There are 10 hidden switches. A switch that is on adds its own fixed numbers to the row, and there is some noise. The rows also spread widely along 15 directions, which tell nothing about the answers.
In the rows, 128 means zero.
Known rows, each followed by its switches (1 for on, 0 for off):
[ 95 147 145 107  83 156 158 105 113 133 127 137 119 164 174 126 115 138
 112 106 168 158 107 156 129 137 106  94 122 114 104 135 119 122]
0 1 1 0 0 1 1 1 0 1
[ 49 114 150  78  59 172  83 117 123 107 131 152 112  76 137 108 170 171
 148 169 136 157 120 135 114 135  98  91 137 133 130 162 152 164]
0 0 0 0 0 0 0 1 1 0
[157 112 156 154  98 131 170  80 147 144 127 127 103 123 133 137 141  90
 123 142 151 162 133 144 111 144 139 126 139 144 108  70 168 124]
1 0 0 0 1 1 0 1 0 1
[136  85 141  94  85 168 170 131 106 144 157 107 100 143 172  98 146 144
  88 128 121 151 150 129  93 143 179 158 106 124 110  99 135 134]
0 0 0 0 0 1 0 1 0 0
[156 103 138 106  96 138 165 142 129 109 165 145 138 152 163 134 121 188
 152 157 151 151 111 117 106 135 147 119 135  83  99 127 131 119]
0 0 1 1 1 1 0 0 0 0
[103 118 140 150  76 166 130  99 125 158 116 130 157 124 135 131 147 114
 157 172 148 154 129 133 108 172  81 128 102 104 138 149 114 123]
0 1 0 1 0 1 1 1 0 1
[105 130 157  51  97 150 134 122 136 144  94 143 130 136 168 140 130 145
  74 103 159 127 126 141 140 135  67  95 169 104  90 107 113  93]
0 1 1 0 0 0 0 1 0 1
[116  96 142  90 102 146 136 139 119 120 180 163 133 133 186 108 135 156
 131 145 115 143 165  90 138 143 187 120 130 124 111 126 162 108]
0 1 1 0 1 0 0 0 0 0
[134 109 171  95 115 159 147 154 129 154 108 105 122 126 149  69 151 133
  87 135 127 138 105 105  70 116 107 135 159  94 125 109 129 123]
0 0 1 1 1 0 0 1 0 0
[ 57 135 130  89  47 168  93 111 102 142 124 176  81 106 174 105 149 156
 114  90 158 131 110 185 138 136 106 147  93 166 121 137 117 122]
0 1 0 1 0 1 1 0 1 0
[ 83 107 179 125  37 145 162 114 186 147 115 126  77  95 115 103 153  88
  44 153 103 141  80 138  61 103 121 143 116 132  85 140 108 180]
1 1 0 0 0 1 1 1 0 1
[158 122 150  96  58 130 196  91 188 137 124  81 100 139 152 124 131 152
  85 155 124 141 138 114 124 144  99 137 149 100  78 143 134  95]
0 1 1 0 1 0 0 1 0 0
[ 57 146 146 105  97 201 128 144 124 136  69 105 107 112 174  53 141  66
  98 110 151 143 114 155  99 107 124 115 177 108 106 106 133 154]
1 1 0 0 1 0 0 0 0 1
[127 129 144 114  96 200 189 145 117 131 151 139 145 177 199  50  97 111
  98 121 119 166 111 125  85 132 182 144 120 100  74 116 114 100]
1 1 1 0 1 1 1 1 1 1
[157 102 160  72  84 159 139 108 111 143 120 103  86 102 144 128 163 165
 166 131 182 165 123 157 114 143  86 132 142 141 158 117 134  99]
0 0 0 0 0 1 1 1 0 0
[110 140 135 128 104 154 150 127 135 135 146 126 155 162 191 120 110 117
 118 128 121 133 130 127 113 139 140 104 141  65  91 121 133 125]
0 1 0 0 1 1 1 0 1 1
[134 100 165  84  26 110 136  69 130 165 166 102  57 108 144 115 163 193
 104 179  73 167 140  98  88 164  58 143  68 137 100 161 149 124]
0 1 0 0 1 1 0 1 1 1
[113 121 168  68  56 173 174  88 139 102 122 112  95 109 170  89 117 127
 156 178 162 190 153 123 151 151 132 113 150 129  90 153 147  81]
0 1 0 1 1 1 0 0 0 1
[171 126 143  82 106 155 155 112 108 176 140  89 133 142 164 119 117 162
 145 117 144 153 148 131 134 146  99 136 131  92 111 130  94  44]
0 0 0 1 0 0 0 1 0 1
[132 128 122 160 113 118 198 102 127 125 168 132 142 199 154 191 115 172
 132 112 167 137 100 148 134 146 128  96  78 103 133 149 104 149]
0 0 1 0 1 1 1 0 0 0
[113 106 161 123  96 139 133 156 148 140 176 203 145 125 163 109 107 101
  99 127  98 134 110 116  99 111 198 131 127 108  66  98 115 111]
1 1 0 1 1 1 0 0 1 1
[ 79 127 140 133  97 152 136 151 169 167 114 134 165 136 169 100 133 107
  55 124  88  59 135 110 137 155 134 190 105  95 135 166  88 112]
0 1 0 0 1 1 1 0 0 0
[132 122 162  82  81 118 146 108 113 178 140 115 103 152 168 127 131 158
  87 118 115 146 122 116  98 139  60 109 105  95 101 127 117 101]
0 1 0 1 1 1 1 1 0 1
[ 93 120 164 107  96 126 136 120 164 160  74  91 137 128 133 146 156 104
  64 151 129 116 118 116  79 142  26  80 164  58 116 119 128 164]
0 1 0 0 1 1 0 1 0 0
[116 114 144 120  97 152 114 169 131 150 125 105 132 111 172 126 149 107
 139 116 139 122 116 141  72 106 136 110 173  45 120  86 131 163]
0 1 0 0 1 1 0 0 0 1
[137  63 195  43 123 144 158 195 102 148 158 102 100 130 190 102 159 139
  79 112 122 149 121  93  39  92 151  89 159  74 132  84 138 167]
1 1 1 0 1 1 0 0 0 0
[151  88 148  65 109 178 194 106 124 126 114 124 125 145 162 135 144 165
  88 132 183 140 147 148 145 167 111 145 135 155 124  96 118  83]
1 0 0 0 0 0 0 1 0 1
[117 114 135 160  61 142 167 116 180 133 150 147 127 125 135 138 144 146
 112 141 131 112  94 150 109 135 138 161 105 119 117 159  99 135]
1 1 0 1 0 0 1 0 1 0
[ 92 124 161 143 119 134 150 134 147 142 133 119 117 129 157 133 149 134
 119  88 154  92  99 155 124 124 116 120 126 135 186 144 114 142]
1 1 0 0 0 0 0 0 1 0
[122 132 151 119 140 173 164 118 129 135  91 132 159 157 116 112 120 107
 115 158 153 163  98 131  93 148  72  89 153 105 101 123 104 117]
1 0 0 0 0 0 0 1 1 0
[106 151 152 113 123 174 148 123 145 124  96 132 142 140 134 102 103  73
 111 122 157 167 102 147 107 105 127  74 191  94  70  98 121 115]
0 0 0 0 1 0 0 1 1 0
[102 103 152 120 140 200 184 153 125 140 115 199 192 171 157  77 119  98
  71 130 147 122 120 112 137 169 160 171 101 163 133 134  79  69]
1 1 1 1 0 0 1 1 0 0

New rows. What belongs after each?
[113 107 143 152 142 118 144 139 131 153 121 145 143 153 116 154 152 128
 114 141 131 115  96 110  91 144  80 106 117 105 151 120 116 162]
0 1 0 0 1 0 0 0 0 0
[102  86 171  95 103 145 143 147 176 151 108 133 170 108 141 153 161 131
  77 146 143  88 131 115 114 149  87 123 153  94 151 139 102 119]
1 1 0 1 0 0 0 1 0 0
[124  67 174 109  76 151 153 130 151 153 135 130  96  83 141 128 179 129
  98 145 137 122 128 130  98 135 133 166 115 154 148 115 123 137]
1 1 0 1 0 0 0 0 0 1
[ 81 147 115  83 130 193 102 152  99 132  79 163 173 153 195  99 111 107
 118 112 165 110 160 144 159 163 112 114 183  82 102  85 135  89]
0 1 0 0 0 1 0 0 0 0
[121 132 153  99 109 177 177 125 132 142  93 122 126 148 155  92 111  94
  98 134 150 149 107 132 115 139 106 136 141 112  95 125  93  94]
0 1 0 0 1 1 1 0 0 1
[114 145 148 148 113 167 179 145 122 159 127  71 142 166 178  93 105 100
 127  99 138 131 112 146 101 128 143 130 124  70 134 136  92 123]
0 1 0 0 0 1 0 1 0 1
[ 97 139 159 126  99 150 145 124 143 131 113 122 114 141 151  90 137 110
  99 124 137 141 107 128 105 123 116 105 156 109 119 127 151 143]
0 1 1 0 0 0 1 1 0 0
[ 78 102 147 105  81 167 125 130 122 138 147 165 133 129 176 103 147 122
  87 135 113 128 148 122 116 150 160 139 111 127 121 118 144 138]
0 1 0 0 0 1 1 1 0 1
[104 146 159 127 131 112 201 117 136 148 158 100 150 204 174 128  87 141
  89 111 115 121 126  99 146 151 113  89  92  88 135 181  93 103]
0 1 0 0 1 1 0 1 0 0
[ 81 122 162 137 132 144 136 141 156 153  70 135 166 142 131 137 157 105
  61 148 141  82 102 117  98 153  43 112 151  77 147 126 118 154]
0 1 0 1 0 0 1 0 0 1
[126  85 134 108 130 179 202 151 112 125 109 176 156 176 145 155 129 119
  79 105 196 138  77 167 100 145 133 133 109 141 119  64  65 128]
0 1 0 0 1 1 0 1 0 1
[110 119 167 100  83 145 135 149 178 111 133 123 165 114 147 121 121 147
 140 182 123 117 121  99 123 141 122 108 171  60 118 172 117 115]
0 1 0 0 0 1 0 1 0 0
[118 112 179  67  98 143 158 120 134 163 116 124 109 134 180 110 138 105
  65 111 142 135 146 113 124 134 112 117 144 119 113 115 133  97]
0 1 1 1 1 1 1 0 0 0
[150 112 182 123 107 117 188 123 176 125 142 122 148 141 128 153 111 122
 115 171 130 137 109 101 112 142 119 101 152  86 107 138 116 109]
0 1 0 0 0 1 0 1 0 1
[ 70 126 165 120  96 138 135 119 119 136 156 153 166 143 180 134 129 165
 141 141 142 121 142 114 157 167 111 104  90 113 170 184 121 110]
0 1 1 1 0 1 0 1 0 1
[177 101 186 142 143 138 201 103 151 130 137 114 111 132 113 130 147 106
 125 142 159 147 111 126 112 144 139 144 139 167 167 113 142 102]
0 0 0 0 0 0 1 0 1 0
[141  89 160 104  91 150 162 103 164 113  93 133 131 117 129 138 171 151
 126 203 170 140 117 112 102 173  48 117 163 116 131 123 159 124]
1 1 0 1 1 0 1 0 0 1
[ 90 113 121  88  67 159 123 148 125 141 153 132 116 127 162 132 143 175
  95 116 115 133 105 143  94 102 132 125 114  83  84 143  93 163]
0 0 0 0 1 0 1 0 0 1
[ 91 126 166 112  62 129 132 122 156 157 116 125 106 115 127 115 138 155
  96 158 109 127  72 124  76 128  45 131 101  92 105 170  83 145]
0 1 0 1 1 1 0 0 1 1
[153 107 159 122  87 148 176 119 145 142 120 133  92 135 136  84 149 133
  88 138 132 148  88 124  77 134 108 166 129 139 106 101 133 110]
0 1 0 1 1 0 1 1 0 1
[128 121 164  98 100 179 171 113 133 133 127 109 161 152 174  86 122 122
 111 169 129 170 143 102  97 156 123 104 151  72  95 138 144  99]
0 0 1 1 1 1 1 1 1 0
[ 62 158 130 137 103 211 164 147 136 101  97 154 143 154 178  46  99  88
 104 117 158 136  85 158 118 123 165 138 148 111  84 126 105 122]
0 1 0 1 1 0 0 0 1 1
[ 84 134 190  96 103 136 106 125 130 109 134 169 127 118 159 127 133 136
 139 135 158 147 103 127 118 128  99  59 169 115 130 121 165 136]
0 1 1 0 0 1 0 1 1 1
[101 100 141  82  62 163 134 137 121 123 164 162 106 108 180 113 138 154
 135 112 144 145 135 144 140 128 185 145 110 154 125 123 124 108]
0 1 0 0 1 1 0 1 0 0
[ 42 115 168  65 133 177 114 163 129 130  68 159 181 125 155 125 149 115
  56 136 161 108 110 123 113 133  72  75 166  90 138 128 110 156]
0 0 1 0 1 1 0 1 0 0
[144 124 135 112  85 130 163  84 137 151 150 123 101 136 143 162 126 148
 114 120 137 158 127 152 123 130 108 113 116 127  80 113 114 109]
1 0 0 0 1 0 0 0 1 1
[143 115 149  98  89 149 165 117 134 113 149 125 100 129 137 115 127 157
 139 149 142 169 117 129 117 128 144 118 148 127  99 125 139 113]
0 0 0 0 0 0 0 1 0 0
[ 55 123 133  87  94 185 114 145  86 160 140 123 116 119 178  85 144 121
 105 103 114 154 134 137 102 107 153 119 102 114 118 151 104 153]
0 0 0 0 1 0 1 0 0 1
[ 99 123 156 113 115 153 142 136 141 137 136 147 142 141 155  83 129 137
 105 153 100 129 115  98 110 148 113 128 120 118 121 163 120 108]
1 1 0 0 1 0 1 0 1 0
[ 50 151 156 145  70 140 101  52 146 144 102 199 121 112 117  82 143  88
 101 183 110 155 152  98 164 182  84 130  99 193 109 175 171  99]
0 1 1 1 0 0 1 1 0 0
[110 119 158 116 119 191 149 111 133 152  73 139 156 125 115 101 149  81
  93 167 147 168 104 130  70 147  69 115 146 122  98 104 111 132]
1 0 1 0 1 0 0 1 1 1
[ 74 125 158  95  59 174  95 123 144 113 143 176 105  74 124  62 135 114
 120 188  89 176 126 103 100 115 172 127 149 134  52 150 153 142]
0 0 1 0 0 0 0 0 1 0
[191 100 193 130 115 114 183 139 176 138 195 184 157 120 129 171 102 133
 168 117 146 141  72 132 123 110 173 133 127 142 137 135  69  51]
1 1 0 0 1 1 1 1 1 1
[ 90 141 158  78 104 127 151 154 123 121 173 153 122 165 191 109  87 185
 108 100 114 118  98 113 151 115 142 107 106 104 113 177  86 103]
0 1 0 0 1 1 0 0 0 1
[165 121 145  91 136 144 213 140 140 107 145  86 145 174 201 164 107 179
 155  89 202 117 122 149 162 136 133 102 172  79 155 122 109  78]
0 1 0 0 1 0 0 0 0 1
[121 137 151 143  90 151 129 101 163 143  66 107 122 118  96  97 156 107
 125 194 128 146  99 116  81 157  30 121 168  95 114 135 146 136]
0 1 0 0 0 0 1 1 0 0
[ 80 181 156 112  92 143 147  80 142 121 112  84 113 164 196  93 101 101
  85 126 130 147 163 125 142 136 116  59 184  66  80 124 199 135]
0 0 0 0 0 1 1 1 0 1
[ 92 107 111 139 102 157  89 149 102 136 122 184 174 122 151 193 165 174
 160 105 197 114  82 186 102 133  92 109 119  99 161  92 103 176]
0 0 1 0 1 1 0 1 0 1
[ 95 105 146 147  97 159 171 127 115 159 139  70 117 141 163 138 176 143
 119 116 153 127 113 146  85 135 109 130  85 107 192 161 109 187]
0 1 1 0 0 0 1 0 0 1
[ 96  92 158 125  24 149 137 104 169 148 159  83  89  37 145 162 168 110
 188 132 157 138 154 172 145 121 184 160 106 152 178 178 107 135]
0 1 0 0 0 1 0 0 0 0
[ 79 117 144  93 110 178 156 136 125 119  96 141 138 158 185 104 134 111
  53 125 159 120 139 140 111 144 127  97 167  87  95  86 157 153]
1 0 0 1 0 1 1 0 0 0
[ 89 107 155 148  93 115 158 107 128 165 166 162 116 142 128 138 149 146
 101 136 107 133  99 111 110 142 107 137  42 163 151 178  92 138]
1 1 0 1 1 0 1 0 0 1
[ 71 123 144  94  72 135 103 106 127 113 130 155  80  93 136 147 159 151
 131 128 157 156 106 157 122 103 109  78 144 140 109 124 154 177]
0 0 0 0 1 0 0 0 0 1
[ 63 110 169  73  62 154 113 116  96 114 188 214 112 111 164 119 131 164
 151 149 139 189 108 119 122 126 145  82  81 159 103 174 124 125]
0 1 1 1 1 1 1 0 1 1
[ 96 100 153  57  94 203 173 107  94 129 106 134 101 128 153 107 139 105
  92 134 175 183 134 154 127 145 138 123 116 163 101 114 112 120]
0 0 0 0 0 1 1 0 0 1
[150  89 194 101  63 119 157 128 193 139 163 154 125  98 127 116 139 131
  96 181  86 138 105  83  84 128 136 146 136 109  90 145 125  96]
0 1 0 1 1 1 1 1 1 0
[127 126 173 120 147 124 130 133 144 159  86 156 166 138 125 154 131 103
 111 135 154 112 102 120 115 151  46  97 163 103 141 100 112  97]
0 1 0 0 1 1 0 1 0 1
[175 109 186 142 136 118 154 134 150 152 151 146 151 125 132 138 135 112
 164 139 144 148 107 103 103 129 127 113 155 124 151 111 132  89]
1 1 1 0 1 0 0 1 0 1
[135 139 117 152 138 146 193 127 149 150  85 141 158 203 170 145 111 127
  48  66 178  57 105 177 159 175 100 178 118 124 140  81  86  87]
0 1 0 0 0 1 0 1 0 0
[134  88 167 116 129 134 133 158 136 132 169 176 154 114 138 142 135 117
 142 151 120 134 134  96 120 129 179 119 145 120 130 109 135 109]
0 1 0 0 0 0 0 0 0 1
[119 133 167 101 102 131 145 127 137 124 143 181 132 132 147 141 106 134
 159 121 170 158  89 131 143 116 123  94 138 128 114 153 101  83]
0 1 1 1 1 1 1 0 0 0
